The same things were measured in two ways. Each way mixes the same 8 hidden numbers, adds some noise and spreads widely along 5 directions of its own, which tell nothing about the thing.
In the rows, zero is written as 128.
Some things both ways: the first way, then the second way.
[158 108  69  67 139 131 134 121 116  97 123 140 153 137  81 135 132 103
 132 100 172 128 134 150 151]
[109 156  97 108 110 151 139 134  80 115 112 127 142 110 120 149 107 106
 143 103  87]

[172 128  74  85 103 133 117 133 110  75 115 146 148 111 112 117 129 105
 100 114 105 123 120 126 137]
[157 157 114 176 102 106  62 122 171 106 155 146  88 129  92 148  88 131
 144 176 178]

[139 100  93 101 160 160 117 122 136 141 146 139 131 101  96 122 143 125
 152  54 161 190  71 167 128]
[119 101 148 136  93 174 156 116 205 117 135 160  99 117 112 164 119 115
 110 170 182]

[120 154  47  74 146  90 125 125 160 100 139 123 161  85 132  74 149  74
  99  76 169 161 106 189 154]
[117 104 207  99 118 174 108 148 131 193  98 138 114 118 109 117 133 157
  81 111 144]

[181 111 100  91 120 168 123 134  90 107 135 170 134 122 104 125 121 114
 145  97 132 121 129 109 136]
[139 152  75 168 119  83  86 111 145  92 113 132  94 118 111 140 107 119
 127 152 157]

[115  68 125 138 183 171 159  94 136 124  76 165 145 124 129 146 162  96
 112 101 172 144 131 143 146]
[167 117 147 132 125 164 103 139 173 179 155 153 141 105 145 130 150  91
 121 139 196]

[141  86  81 122 126  94 136 145 105 135 111 191 114 118 130 102 120  80
 155 137 143  91 142  71 150]
[156  98  98 154 133 167  64 116 151 129 179 127 124 118 114 176 176 102
 132 170 170]

[120 188 133 107 161 159 119 112 141 107 155 122 187 146 155 135 132 128
 116  55 153 207 113 157 100]
[201 148 185 122 118 122  61 143 108 165 161 119 158  89 101 128 151 103
 159 106 116]

[116  49 154 140 135 192 138 148 123 128 132 214 119 107 111 110 149 127
 169 129 143 120 150 111 165]
[153  93 115 112 176 151  83 131  70 171 133 109 147 139 132 124 212 121
  90  93 125]

[135 109 127  88 156 139 173 115 136 137  97 146 158 151 124 130 153 136
 138  84 156 161  96 127 129]
[ 91 153 107 120 101 169 164 119 116  91 132 126 150 116 163 168  83  95
 148 143 123]

[132 105  91  96 102 125 105 127 101  98  97 152 103 173 102 147 127  99
  84 109 114 121 126 124 110]
[114 150 110 143 121 121 174 126 142  18 102 148  91 145 141 138  83 134
 152 161 160]

[139 132 150 116 133 182 121 103  71 112 108 177 148 142  92 128 143 135
 197  79 156 183  96 139 110]
[132 121 174 119 111 152 206 119 176 104 134 153 171 141 183 145 110 110
  96 147 176]

[150  82  96  88 137 153 148 128 134 109 124 150 172 139  98 160 126 121
  83 113 167 122 133 141 147]
[128 156 158 121 106 185 127 136 167 115 172 130 142 102 164 175  91 103
 200 138 143]

[131  79 105 112 149 164 128 146 113 131 149 200 122 110 104 113 128 102
 172 118 173 124 167 110 148]
[141  93 195 108 162 132 123 126 121 188 103 124 133 167 149 100 169 169
  56  85 146]

[144 138  87 109 142 114 123 134 117 124 130 156 124 116 137 106 133  99
 184  96 152 134 127  99 144]
[146  92 192 112 118 124  97 144 107 182 118 132 167 135 125 107 151 164
  34 118 128]

[126  71  69 104 106  80 121 152 104 143 121 179 105 130  78 111 121  96
 154 129 167 111 118 109 141]
[ 83  87 144  93 154 155 132 152  86 155  48 133 105 139 125 101 151 177
  40  85 125]

[123 122  77 111 135  99 119 135 141 135 138 147 143 109 120 103 132 105
 138  93 157 161  84 145 135]
[125 115 146 115 122 155 114 145 119 135 113 139 115 120 116 128 134 144
 103 125 134]

[120 120  91 133 152 113 131 141 154 144 166 163 178  62 149  71 137  98
 144  94 171 160  96 142 163]
[143 163  86 172 129  93 132  93 168  80 128 145  92 164 129 143  88 121
 139 150 174]

[144  96  75 117 129 101 122 139 129 144 143 156 156 114 112 122 112 102
 106  91 158 139  78 128 135]
[103 154 151 126 102 120 200 127 156  47 103 154 113 149 160 129  54 150
 136 143 148]

[145 115 113 108 117 149  88 134  50 104 104 175  72 205  71 182 107 132
 201 115 126 136 159  68  84]
[144 114 120  91 141 105 106 158  15 125 102 115 167 128 120  97 168 150
  77  75  60]

[145 105  85 121 105  90 135 144 143 133 125 152 155  99 136  95 125 109
  76 103 114 130  61 121 144]
[107 127 148 129 105 131  86 153 118 112 100 134  85 116 122 113 100 170
 109 148 152]

[141 110 101 114 155 160 144 103 129  92  80 163 137  76 151  87 168  89
 120  97 122 140 112 149 153]
[110 142 108 151  90 131 166 118 158  66 154 149 108 161 189 132  72 130
 127 188 194]

[141 130  94 104 159 136 135 128 129 140 154 146 179 116  96 139 124 133
 145  88 174 186  91 135 112]
[156 181  73 145 116 109  72 124  95 138 126 126 100 106  68 139 110  96
 168 109  98]

[136  39  62 139 102  92 118 173 155 121 153 177 117  76 117 109 123  80
 104 148 137  69 132 118 218]
[131 120  97 116 156 114 102 150  55 108  95 128 133 143 112 112 149 154
  85  99 101]

Other things, the second way, with their names:
q15: [113 162 131 135 119 114 177 122 150  74 124 142 129 163 186 134  56 152
 138 125 149]
q92: [ 90 167  81 129 155  89  86 159 108  96  48 117  99 105 177 110  77 163
 136  87 150]
q473: [123 142 169 136 117 126  78 123 152 130 137 100  90 112 153 134 108 151
 162 131 149]
q127: [153 135 138 135 118 149 142 109 119 132 129 148 139 136  90 148 142  92
 105 142 136]
q813: [153 130 166  93 106 121 142 146  78 127 105 137 196  92 110 130 139 109
  89  98  80]
q113: [120 154  90 106 128  98 122 147  41  99  85 120 126 137 109 107 108 156
 116  75  59]
q142: [161 143 152 130 151  97 121 130 104 158  72 146 128 151  84 102 129 138
  65  95 137]
q707: [170 140  73 184 117 113  30 119 155 170 170 158  76 177  66 131 104 153
  99 158 176]
q727: [144  98 209  99 125 178 169 134 160 159 133 152 113 142 133 116 146 142
 108 116 161]
q769: [124  84 222  92  97 194 105 138 150 136 157 104 151  70 133 171 164 131
 139 138 110]
q264: [115 198 153 116 147 175 191 120 135  79 132 128 112 155 186 150  66 114
 239  94 134]
q363: [ 95 120 167  97 135 166 134 148 114 105 113  99 148  90 216 135 134 128
 149 118 145]
q757: [151 130 122 120 106 193 113 135 131 179 161 149 137 101 104 151 141  71
 138 131 146]
q492: [123 134 140 113 110 184 127 142 160 141 157 137 144 111 152 171 101 118
 162 119 130]
q565: [104 113 165 107 120 153 102 169 158 136 119 129 121 105 180 130 101 173
 130 114 152]
q339: [ 88 149 155 126  74 143 164 139 154  45 125 146  92 127 157 145  46 159
 157 167 148]
q893: [193 112 189 109 161 143 129 158 133 131 143 143 187 124 148 126 173 115
 126 101 147]
q102: [162 110 174 119 142 147  91 144 134 170 119 132 143 104 117 129 166 119
 103 114 156]
q595: [167 168  88 135 146  70  78 140  77 144  80 131 125 121  84 102 120 123
 113  78 105]
q480: [149 166  98 125 139  91 134 116  37 120  70 134 139 148  69 112 132 108
  83  92  80]
q674: [148 139  77 138 154 110  94 129  89 136  82 146 127 147  61 133 131 127
  81 100 113]
q861: [149 155 123 141  91 118 144 145 121  15 130 146 129  88 139 136 108  96
 176 180 156]
q536: [101 146 105 132 105  78 113 132  83 106 100 125 114 154 150 101  76 175
  77 123 119]
q820: [136  98 141 147 101 162  97 101 177 108 154 121 124  87 107 188 162  90
 126 183 158]
q152: [104 122 182 108  90 147 221 139 145  42 116 154 161 134 188 135  81 137
 108 162 153]
q867: [139 145  62 146 141  59  71 135 120  92  76 123 140  99 109 144 110 133
 110 104 117]
q208: [137 149 134 122 137 121 190 135 133  68 117 156 128 170 166 118  91 146
 136 113 148]
q83: [176 127 196 129 124 171 179  89 151 129 138 148 108 146  65 146 166  83
 135 142 144]
q916: [184 144 163 136 149 102 175 105 118 105 100 159 124 174  86 104 142 116
  97 115 143]
q924: [135 141 183 112 109 104 150 119  84 147 119 131 146 161 141  91 107 151
  71 112 117]
q312: [125 160 146 117 120 136 208 110 121  19 120 126 119 131 143 150 106 108
 195 126 107]
q372: [139 134 100 148 124  91 107 113 111 118  98 141 112 147  88 126 121 138
  74 133 133]
q53: [115 167 160  97 111 152 238 147 123  39 125 145 166 128 222 126  69 107
 189 116 137]
q7: [141 101 149 115  89 135  99 153 130 107 168 125 178  83 170 145 143 120
 114 157 138]
q14: [114 122 163 126 109 151  75 139 133 155  89 130 107  78  88 143 127 123
  99 141 145]
q277: [112 115 184 105 150 167 153 127 154 136 121 126  95 158 167 123 126 165
 136  99 149]
q439: [103 142 110  98 136 155 193 135  80  54  88 129 157 118 152 151 123 108
 141 103  93]
q956: [126  91  77 128 122 157  95 146 137 130 123 141  97  91 115 136 162 114
 111 138 154]
q109: [ 78 121  88 120 100 127 107 149  77  74  89 116 125  83 159 129 117 133
 100 153 126]
q670: [144 121 153 132  96 134 149 124 126  93 133 151 133 135 102 139 124 123
 100 163 138]
q755: [157 142 141  96 130 102 135 154  38 135 103 134 150 137 122  80 139 138
 102  73  85]
q511: [ 74 174 135 123  70 109 178 118  89  48  92 131 100 137 138 125  40 151
 121 155 104]
q478: [119 167 106 130 135 109 119 115  93  58 105 106 112 135 121 151  96 138
 166 111  94]
q123: [147 148 113 131 127 115 164 130 133  97  80 169 109 134  84 126 104 116
 113 111 132]
q718: [116 108 174 104 132 116 114 151 103 125  85 121 131 116 146 108 133 173
  84 109 124]
q175: [139 195  68 170 124  87  72 113  94  75 135 114  72 158 115 128  72 133
 179 138 132]
q628: [157 157 168 131 125 134 150 111 163 129 131 147 122 141 103 149  99 113
 149 115 137]
q800: [148  84 126 125 140 175  93 145 163 153 162 138 133 121 123 164 165 135
 121 120 146]
q872: [170 126 200 110  79 181 197 125 130 100 186 164 171 144 106 155 126  99
 131 156 119]
q764: [102 145 143 115 109 152 170 134 143  72 135 126 141 126 191 152  82 131
 166 129 135]
q198: [107  91 105 117 112 189  64 173 126 192 141 142 113 108 149 125 132 152
  82 133 165]
q209: [155 133 120 123 137 118 151 125  86  54  86 137 145 110  71 149 153  98
 126 122  90]
q737: [134 146 132 112 131  97  99 157  66 111 120 118 115 147 151  88 109 178
 128  92 103]
q926: [126 124 139 143 116 165  77 125 203 140 162 120 119  86 166 173 121 111
 164 150 186]
q177: [114 138 133 144  86 127 170 122 160  66 119 164 101 148 128 133  71 139
 107 179 170]
q762: [131  93 181 104 108 110  69 166 118 155 120 116 156  90 170 103 138 171
  71 120 137]
q865: [144 150 182 127 127 134 174 120 134  94 126 146 145 160 136 137  98 130
 127 128 142]
q836: [111 141 134 102 123 143 120 139  76 154 102 116 154 116 139 130 119 124
 106  89  94]
q515: [161 127 148 116 128 153 139 126 117 141 119 147 143 117  81 139 155  96
 112 116 130]
q614: [118  90 209  94 102 173 131 148 105 147 129 134 144 137 123 125 141 165
  69 132 116]
q370: [117  97 152 117 110 167  87 169 155 137 152 134 115 107 172 132 119 168
 124 140 164]
q545: [142 164 153 111 118 109 205 121  82  78 112 143 144 169 148  99  90 130
 119 112 114]
q574: [123 105 196  98 118 168 161 132 128 147 109 138 159 118 133 136 140 121
  80 122 132]
q942: [ 88 120 121 128 116 109  69 150 129 113  78 118  95  95 130 132  98 179
  96 125 133]
q79: [191 158 119 155 141 123 120 113 151 105 181 140 180 154 123 178 122  92
 160 129 136]
q552: [129 145  45 153 117  65  76 149 122  99 105 139 132 120 148 128  86 152
  96 126 141]
q972: [109 100 157 113  88 173  70 159 123 159 139 130 128  93 123 146 122 154
  97 147 130]

Some of these things the first way, each followed by its name:
[160 110  97 111 115 174 111 139 121  57 124 165 141  48  70 102 159 158
 170 149  83 167  96 163 165]
q707
[162 130  85 111 109 128 114 128 115  96 130 149 152  71 106  89 146 115
 132  83 114 161  54 164 141]
q177
[125 118  89  84 141 136 126 135 145 109 110 126 101 145 128 128 145 117
 119  88 114 144 123 136 128]
q614
[134 104  97 110 152 132 139 130 119 128 127 155 145 139 109 144 129 112
 142 107 168 133 134 117 137]
q15
[104 109 127 134 118 131 101 121  83 105 103 175 118 201 106 171 119 103
 131 126 156 129 165 103 110]
q893
[167 108 106  96 137 162 122 165 148 165 210 152 151 117 126 122 107 132
 132  48 160 151  86 130 143]
q769
[155  95  80 113 121 109 130 136 134 151 128 142 141 122 111 140 114 127
  84  90 124 141  52 116 115]
q339
[117  87 101 103 116 132 148 125 108 116 129 188 204 142  75 141 117 106
  72 145 193 129 140 138 118]
q264
[172 109  75 101 138 118 139 139 110 125 120 166 126 106 125 111 121 105
 170 113 135 113 123  88 146]
q536
[166 146 129  99 134 184 107 127 106 101 142 149 130 131 131 130 129 123
 175  61 129 155 121 131 138]
q762
[160 160  95  82  99 129  98 101  52  68  83 150 121 172 104 126 133  95
 137  82 122 134 115 129  99]
q152
[124 164 104  91 137 132 141 130 145  95 111 139 165 119 160  96 145 116
  95 107 114 160 122 139 120]
q175
[135 119 119 129 116 108 120 146  89 115 140 177 156 145  93 144 111 129
 183 143 161 132 145  88 142]
q79
[ 94  97 124 117 195 203 112 106 153 129 134 143 118 131  94 150 154 134
 141  62 161 225 105 189  89]
q727
[149  83  37 100 145  81 129 143 136 129 169 150 173  77  88 121 117  80
 137 115 207 122 119 145 185]
q492
[183 118 106 115  72 152  98 110  58  67  81 165 135 172 116 147 117  89
  54 101  86  96 105 111 102]
q861
[163 106 124 112 115 152 121 142  93 131 138 181 121 125  88 127 120 149
 189  99 123 153  94 100 119]
q372
[130 115  98 118 133 116 112 126  98 121 104 153 106 160 103 149 126 121
 153 108 128 154 109 106 100]
q370
[125 146  90  65 127 123 119 160 167 104 173 121 148 140 145 119 122 114
 101  81 150 141 146 146 154]
q478
[105 132  73  92 119  51 116 144 111 118 105 136 106 183  93 145 128 119
 167 130 157 142 136 103 119]
q674
[134 128  69  97 141  82 104 142  89 144 131 153 105 184  80 174  99 121
 177 111 167 150 130  81  88]
q113
[146 143 108 110 118 146  97 132  77 102 135 174 138 135  93 132 114 125
 165 112 129 163 125 110  98]
q737
[167 109  86  93 104 109 100 164 112 119 181 147 131 153  98 157  97 110
 169  94 163  97 146  98 174]
q867
[124 129 135 105 167 151 125 120 141 145 134 111 123 194 128 180 130 145
 149  45 161 180 104 125 110]
q813
[137 158 103 118 121 115 107 127 110 119 128 144 139 111 125  99 134 122
 155  70 119 181  61 139 110]
q670
[140 146 103  95 163 136 146 143 149 162 178 157 181 100 165  92 112 107
 122  65 172 164 108 123 119]
q473
[136 115 111  76 126 196  96 133  68  95 147 191 123 142  44 137 120 129
 170 112 160 166 155 142  86]
q277
[150 106 117 101 125 176 125 135 132 108 160 158 171 100 106 119 137 127
 125  85 154 150 106 163 161]
q764
[143  80  91 106 145 174 101 115  90 109 111 164  84 140  60 157 136 108
 172  91 149 155 116 147 117]
q956
[113 129  77 123 137 112  83 148 118 125 178 159 122 104  78 115 125 120
 218  99 177 184 106 150 131]
q800
[155 133  31 127 135  96  96 126 122 101 153 148 165  39 118  79 126  64
 129  93 163 147  77 166 163]
q872
[108  83 164  92 114 176 126 130 125 111 110 148 112 218  88 184 150 166
 120  84 128 161 117 144 115]
q439
[107 116 106  91 162 153 117 140 174 123 146 117 107 156 154 134 141 113
 105  59 138 148 136 155 148]
q718
